The rows of a group lie close to one hidden flat surface of 5 dimensions, which passes through zero. Surfaces can cross.
In the rows, 128 means zero.
Known rows, each followed by its group:
[ 98 105  99 147 102 126 101 122 129 102 140 164 139] | (2)
[150 196 135 111 157 134 145 104 136 125 105 128 149] | (3)
[137 122 132 114 138 148 129 141 131 125 128 113 115] | (2)
[114 127 129 154 145 126 130 103 113 160 146 131 128] | (5)
[143 127 126 151 115 126 127 134 127 132 105 123 106] | (0)
[108 114 108 118 108 149 123 112 107 107 120 160 150] | (1)
[118 129 116 175  97  62 106 135 153 122 128 140 122] | (1)
[122  98 126 126 138 137 131 123 122 140 145 129 110] | (2)
[129 150 130 150 112  92 127 123 131 134 115 131 136] | (4)
[146 151 143 125 118 112 145 125 119 135  99 120 134] | (1)
[127 140 161 114 134 143 133 162 116 151 139  75 151] | (2)
[132  28 116 133 103  90 137 118 125 125 132 164  55] | (3)
[ 72 123 105 142 127 103 105 103 133 121 179 166 170] | (0)
[126 163 143 127 113 120 123 152 131 128 120 100 159] | (2)
[141 148 107 134  80  86  97 168 177  60  95 145 124] | (4)
[137 108 155 118 144 133 141 150 121 161 146  86 110] | (2)
[134 134 133 126 111 118 133 129 123 125 108 129 131] | (1)
[116 160 110 146 136 149  86 155 162  99 148 121 149] | (3)
[137  79 144 169  96  59 127 148 138 154 123 111  77] | (1)
[141 188 130 119 110 124 122 148 145  98  97 119 160] | (2)
[120 121 128 119 116 101 123 140 142 113 138 133 135] | (0)
[127 114 124 120  95 104 113 159 152  96 123 130 126] | (4)
[137 143 118 119 125 132 123 131 143 106 112 137 127] | (4)
[ 97 149 136 132 130 171 109 153 110 142 153  92 177] | (3)
[116 119 120 116 100 122 127 126 119 106 118 148 148] | (5)
[130 173 133 116 108  73 130 134 153 109 115 131 163] | (0)
[129 144 122 112 127 146 124 131 131 107 122 133 142] | (1)
[124 130 137 128 151 135 156  86  96 166 132 135 134] | (0)
[105  92 137  85 122 125 145 123 110 127 156 139 148] | (4)
[135 144 124  91  93 133 123 159 140  80  97 131 150] | (5)
[130  78 121 103 138 180 113 167 138 106 151 110  98] | (4)
[104 146 161 131 104 122 147 124  74 178 122  96 184] | (3)
[163 141 147 122 165 125 145 132 145 147 125  99  95] | (5)
[135 115 128 109 162 195 119 152 129 127 150 100 115] | (5)
[147 138 137 125  96  94 132 152 140 116  93 118 123] | (3)
[142 230 143 154 165 161 118 135 133 151 112  83 172] | (5)
[130 142 110 119 121 121 125 115 140  94 114 160 135] | (4)
[129 134 129 106 135 164 127 139 126 116 129 119 138] | (5)
[167 104 139 109 115  74 172  98 124 131  84 153  79] | (3)
[122 181 122 150 120  93 126 105 134 126 112 148 165] | (1)
[145 128 123 121 127 161 111 169 149  99 117 106 111] | (0)
[104 120 119 124 126 115 115 128 137 115 153 143 147] | (0)

New rows, each followed by its group:
[124 122 110 139 136 135 108 132 149 110 142 139 118] | (3)
[119  46 139  92 144 185 145 134  91 151 158 113  99] | (3)
[ 81 110 142 151 103 131 120 135  83 168 153 107 171] | (3)
[150 162 161 190 127 107 118 165 132 180 112  59 112] | (4)
[175 150 147 172  95  71 153 119 114 159  53 116  92] | (0)
[125 119 125 127 118 138 117 149 136 114 133 123 127] | (2)
[128  90 121 146 107 106 103 165 154 112 137 120  95] | (1)
[118 106 134 129 114 115 125 142 127 130 140 120 124] | (4)
[141 159 149 129 161 118 149 112 128 160 133 108 126] | (1)
[112 115 136 113 143 132 145 101 105 148 147 138 143] | (4)
[141 150 160 108 102 123 148 159 112 138  95  87 151] | (3)
[150 108 165  37 154 138 170 148 130 125 143 100 117] | (0)
[143 145  86 171 150 159 105  97 145 109 110 167  95] | (4)
[115 175 116 159 121  85 114 108 145 121 126 151 162] | (1)
[137 129 129 129 141 155 133 123 116 139 119 119 118] | (0)
[148  87 133 114 104 106 137 145 133 117 108 128  90] | (3)
[111 141 126 134 137 150 116 131 123 135 144 119 151] | (3)
[111  69 138 165 162 171 123 130  97 192 172  94  87] | (4)
[156 157  89 150 141 157 106 118 161  86  99 157 101] | (4)
[150 175 116 116 131 129 135 111 141 103  93 149 138] | (2)
[105  85 121 102 143 157 120 133 128 118 174 133 127] | (0)
[167 158 154  58 173 168 175 115 118 134 110 111 127] | (5)
[121 121 112 129 165 149 126 100 132 130 153 151 119] | (3)
[132 156 118 130 141 143 116 133 146 114 130 125 136] | (3)
[102 237 126 201 140 150  90 125 123 159 128 101 203] | (5)
[128 111 130 110 108 123 118 163 144 104 132 117 125] | (4)
[149 159 152 144 127  81 147 120 130 155 106 111 123] | (1)
[141 148 141 128 152 154 139 127 118 151 124 104 126] | (4)
[128 164 134 183 117  45 136  92 131 162 113 143 136] | (5)
[118  81 113  62 126 164 129 138 131  78 149 154 130] | (4)
[141 178 142 102 199 170 138 120 140 143 154 100 138] | (1)
[132 168 102 216 132  96 116  75 128 154 103 163 116] | (4)
[138 136 179 150 122 111 131 186 121 181 132  39 123] | (4)
[124 129 113 114 155 160 140  87 114 126 134 158 133] | (4)
[138 152 137 160 135 116 128 125 127 155 117 111 126] | (4)
[150 149 139 117 112 124 143 134 121 124  94 120 133] | (1)
[150 135 130 102  62 125 142 144 106  96  55 134 141] | (1)
[114  90 142 121 135 141 132 140 111 147 157 108 121] | (4)
[122 177 143  61 135 101 137 146 160  89 147 123 185] | (0)
[122 121 133 128 123 100 135 119 128 135 135 135 130] | (0)
[141 124 138 125 114 120 140 130 119 135 108 120 121] | (1)
[121 150 116 138 140 144 106 133 146 116 141 127 141] | (3)
[116 129 108 168  91  88  93 147 154 102 121 141 130] | (0)
[127 147 131 107 170 167 140 110 120 141 146 124 141] | (1)
[100  82 146 162  98  85 120 149 114 165 156 103 120] | (4)
[137 112 132 118 124 103 146 117 128 133 124 139 111] | (5)
[109 120 124  86  91  83 137 124 133  91 127 163 165] | (4)
[102 102 127 149 144 118 139  83 100 168 156 148 129] | (1)
[137 107 132 117 110 135 132 144 122 122 113 120 113] | (1)
[169  82 141  91 120  78 155 136 154 110 109 134  64] | (5)
[113  99  90 141 130 137 115  92 129 103 138 185 113] | (4)
[117 149 115 130 160 188 120 107 113 133 143 131 149] | (0)
